The rows come from 4 hidden closed curves, with some noise, and rows from the same curve form a group. Each curve winds through 8 dimensions. The rows are also pushed far along 5 directions, which tell nothing about the answers.
In the rows, 128 means zero.
Some rows, each with its group after it:
[ 64 147 128  65 147  79 163 115 140 105 122 152 127 141 101 153 156  87] | toz
[ 96 188 120 105 176 125 138 113 137 119 148 125 147 166 103 149 165 127] | toz
[147 116 115 147 122 149 131 145 132 113 175 130 123 118 112 137 138 112] | fugu
[122 152 155 114 106 109 157 115 155 126  74 142 138 119 163 114 122 107] | fugu
[137  91 108 129 121 114 152 150 128  99 148 118 134 105 134 163  91  93] | toz
[155 128 123  99  77 104 147 125 139 101 134 126 147 114 141 177 111  71] | rol
[158 144 134 145  96 194 101 110  92 153 118 108  88 159 107  99 113 190] | rol
[123  92 167 178 130 114 107 129 125 110 144 116 153 125 164 105 160  83] | pem
[ 93 137  87  40  83  80 136 109 119 115  84 152  83 115  79 194 103 131] | toz
[ 93 148 118 120 162 125 142 102 106 113 124 130 110 162 105 130 132 165] | pem
[149  98 109 122  85 120 137 136 139  98 144 135 137 100 131 156 106  93] | rol
[124 205 139  81 110  88 160 110 144 174  41 132 103 114 152 136 124 141] | toz
[140 101 141 140  68 140 134 159 147 166 114 110 107  91 157 138  86 111] | pem
[154 119 121 131  93 169 122 136 138 135 168 130 134 132 131 145  98 119] | rol
[200 252 137 103 104 202 120 118 149 170 103 101 167 136 155 133 102 148] | fugu
[148 178 160 127 147 156 124 116 105 140 120 113 140 151 158  88 131 141] | toz
[121 113 163 180 136 143 148 141 124 134  89 106 111  84 177  53 130 160] | pem
[130 167 106 131 134 189 113 120 133 137 135 135 126 134 112 130 105 176] | fugu
[120 109 106  90  57 124 134 137 148 160  85 130  93  96 108 176  65 147] | rol
[105 144 136  90 130  93 150 118 115 129  85 143 100 119 125 113 139 134] | pem
[106 124 130 127 130 121 123 131 148 144 139 133 128 139  97 165 140 104] | fugu
[ 78 118 159 153 144  89 144 129 159 147  85 153 110 118 162  80 170 123] | fugu
[147 137 129  93  88  87 143 131 156 138  96 138 121 129 125 150 138 100] | pem
[171 129 160 179 145 151 112 134 131 120 153 115 163 142 157  87 158 111] | pem
[ 92 178 104  28 121  30 182 114 174 121  61 180 133 122 141 157 145  82] | toz
[128 113 150 174 149 128 126 147 163 101 171 111 186 139 150 150 149  50] | fugu
[130 117 145 114 109 110 122 138 132 131  93 116 135 114 138 128 118 116] | fugu
[145  86 137 170 107 144 113 123 104 126 134 116 107 125 131  98 124 166] | fugu
[180 168 166 179  72 158 160 126 174 159  64 123 131  90 201  89 112 112] | rol
[127 185 122 110 131 102 149 114 165 112 121 148 161 121 137 170 151  70] | pem
[ 85  80 154 161 172  83 171 147 118  99 142 108 125  87 136 113 156  90] | toz
[ 97 137 119 133 149 112 132 121 146 119 133 137 149 131 148 135 134 128] | rol
[136 140 118 103  63 122 149 123 153 143 110 136 123 111 147 169  89 107] | rol
[ 98  90 118 159 124 108 136 115 109 106 116 134  90 102 119 127 132 142] | rol
[132 118 151 120 104 115 146 136 111 137  78 120  99  77 142 117 103 124] | toz
[141 172 124  87 106 121 137 114 126 136  87 136 120 122 124 146 110 119] | pem
[154 116 131 132  99 141 112 133 108 153 108 114 100 118 119 117 117 153] | toz
[141  69 150 172 109 158 137 142  92 175 115 122  57 112 145  62  96 180] | toz
[141 178 127 137 142 142 125 112 120 120 133 115 136 153 122 132 160 119] | rol
[ 93  95 120 148 159  80 138 135 136 117 129 162 102 109 156  96 159 129] | pem
[119 148  90 108 168 131 121 121 141  92 156 154 158 152 106 146 143 123] | toz
[159  95 151 186 105 182  97 134 119 150 143 108 122 145 117 103 127 138] | rol
[140 137 159 161 102 172 118 116 127 153  95 111 104 138 137  80 127 179] | pem
[110 137 147 139 159 119 145 120 126 111 135 114 144 150 137 100 160 126] | toz
[129  33 113 180 160 128  91 148  80  85 182  99 133 110 107 132 117 146] | fugu
[110 186 136  97 145  97 148  98 145 107 102 141 140 157 126 116 182 127] | rol
[107 166 156 179 142 140 125 106 152 148  79 160 126 117 211  28 161 170] | fugu
[123 135 147  82 108  93 155 125 130 121 103 117 134 134 119 151 123  87] | toz
[ 74  93 116 111 138  91 119 130 144 114 116 144 128 112 111 135 142 131] | rol
[ 84 120 156 153 167  86 158 120 116 139 114 151  95 131 177  64 165 135] | toz
[137 139 142 154 159 135 113 121 123 119 168 104 174 150 115 165 141  96] | fugu
[111 124 126 128 125 114 128 124 147 113 171 148 155 135 146 151 140  78] | rol
[144 107 106 146 132 156 123 121 101 106 144 133 110 134  94 105 131 144] | pem
[134 152 102  74  59 119 146 110 147 148  91 133 102 132  90 201  84 138] | fugu
[134 137 126 182 199 142 124 134 119 111 129 131 129 120 167  48 157 191] | pem
[ 57 153 119  89 180  31 133  90 119 111 113 168 123 150 129 127 202 134] | fugu
[128 105 125 149 110 173 124 114  90 134 116 115  85 140  93 109  94 182] | pem
[118  61 132 166 112 153 111 149 137 127 154 117 115 127  94 141 123 116] | fugu
[150 159 120 135 152 141 114 109 106  98 142 135 150 146 156  94 145 134] | rol
[101  39 117 175 159 150 105 150  72 106 167 106  83 113 104  96 113 187] | pem

New rows, each followed by its group:
[150  80  85 113  99 117 131 151 131  93 176 115 145 128  96 218  81  75] | toz
[148 170 128 136 153 149 116 118 116 161  87 133 117 165 157  65 128 184] | rol
[168  93 103 158 115 154 117 124 107 102 150 118 125 129  85 149 112 124] | pem
[129 143 117 135 131 164 134 134 136 158 127 134 113 135 137 113  99 171] | rol
[108 132 140 123 118  86 128 124 163 117 156 150 172 132 168 164 154  45] | rol
[155 119 116 149 104 173 132 130 131 162 114 140  99 139 140 110  78 169] | toz
[128  76 120 167 140 133 107 129 112  88 151 125 116 118  85 116 159 141] | pem
[123 163  88  89 144 130 136 114 147 116 132 163 138 160 119 139 118 140] | toz
[118 130 124  92 112 104 134 129 113 128 132 133 112 122 128 140 132 101] | toz
[127 155 126 148 151 126 132 122 166 116 129 153 172 138 168 127 137  98] | toz
[ 72 110 105 128 177  58 151 115 145  91 153 164 141 152 126 162 165  89] | toz
[138 127 142 171 117 130 136 147 158 157 105 116 124 103 190 107 113 140] | pem
[130 134  80  87 114 101 141 128 137 107 107 137 105 114  83 153 136 148] | pem
[ 91 138 122 102 133 105 162 119 131 133 102 171  96 121 154  96 124 135] | toz
[120 152 129 128 137 110 126 140 152 158  95 136 119 116 170  96 143 148] | fugu
[105 134 151 110 105  83 148 120 136 111  96 143 137  98 160 146 122  65] | toz
[175 152 104 106 108 132 112 117 114 111 141 125 153 165 131 155 121 105] | rol
[126  86 120 117  94 138 145 142 118 136 120 146  87 105 124 124  82 129] | toz
[128 120 120 178 169 130 136 121 130  97 132 127 125 132 123  84 167 166] | pem
[117 166 128  68  96  96 138 111 116 159  76 135  85 134 113 151 122 141] | toz
[ 98 139 124 119 107  83 164 101 128 128  64 147  71 120 116 117 148 150] | rol
[148 109 119 161 142 125 116 135 122 123 125 127 127 119 154 110 122 150] | pem
[107  51 116 151  97 128 128 132 124 115 129 136  80 115  89 125 124 150] | fugu
[162 165 111 122 105 162 119 124 162 137 130 139 162 147 134 164 100 109] | toz
[113 140  87  87 141  89 116 124 139 106 148 128 142 147  67 212 152  98] | toz
[148 165 128 115 103 161  97 131 162 132 128 135 179 119 159 130 124 102] | rol
[118 158 139 107 141 117 140 127 117 124 110 112 135 127 155 109 136 123] | pem
[149 111 129 125  78 162 116 125 116 143 130 110 111 152  91 170  82 134] | toz
[122 167 131 110 100 136 141 125 163 154  97 157 123  95 134 149 115 101] | fugu
[176 155 148 131 132 163 128 133 124 101 145  96 187 143 154 125 109  92] | toz
[186 126 113 178 134 160 121 141 115 114 149  99 145 122 140 141 110 108] | rol
[157 138 138 146 107 125 140 119 133 131  93 132 137 103 152 132 112 100] | pem
[130  84 145 123  85  78 134 138 126 147  81 143  99  72 155 124 111 104] | fugu
[124 156 125  98 126 100 123 122 121 136 112 130 122 127 123 142 150 118] | toz
[ 93  50 138 157 166 109 118 143 108  87 155 105 136 121  83 147 139 112] | fugu
[132 146 145 125 167  91 166 139 135 105 127 120 161 116 180 115 138  81] | toz
[104 156 115 150 207 138 119 100 122  95 165 144 123 200  93  83 202 206] | pem
[122  98 135 139 115 134 123 144 126 134 156 116 118 135 137 118 128 115] | pem
[101 154 140 118 119 106 127 113 130 146  86 143 116 135 172 100 138 142] | pem
[147 142 120 154 145 155 112 120 131 137 144 124 119 181 133  94 146 189] | pem
[102 138  93 101 167 103 136 119 143  90 138 166 143 137 104 140 150 120] | toz
[144 140 176 151 111 170 128 129 116 154 107 106 116 128 149  75 120 150] | pem
[117 132 109 100 116 107 117 131 129 113 110 128 128  87 117 153 127 129] | fugu
[126 140 127 144 116 161 119 123 142 153 118 138 104 143 111 110 140 150] | rol
[129 155  84  51  75 101 125 111 121 137  85 122  89 137  61 221  89 150] | toz
[152  45  95 159 121 167  98 163 116 132 165 103 121 133  77 154  79 150] | rol
[124  76 136 173 127 143  99 133  96 113 155 105 113 120  97 136 139 114] | rol
[109 132 124 142 157 143 114 134 114 102 146 112 137 114 134 109 146 142] | pem
[156 107 120 148 102 155 116 139 140 139 158 117 145 150 111 176  96  93] | toz
[117 127 125 159 192 131 100 121 121 125 148 143 144 182 144  77 166 151] | rol
[123  92 108 139 159 108 143 141 123 109 166 128 108 157 106 114 156 148] | pem
[176 154  92 131 123 189  69 121 104 100 183  99 161 163  91 183 108 137] | toz
[151 104 125 142 134 174 109 142  89 116 166 108 119 133 118  89 123 152] | toz
[151 141 144 131 110  98 153 131 159 146  99 137 130 132 171 106 147 113] | pem
[144 157 127 128 117 138 126 110 126 130 128 118 148 145 125 160 107 133] | fugu
[125 135 132  95 119 106 139 124 121 104 155 121 144 137 117 167 135  84] | rol
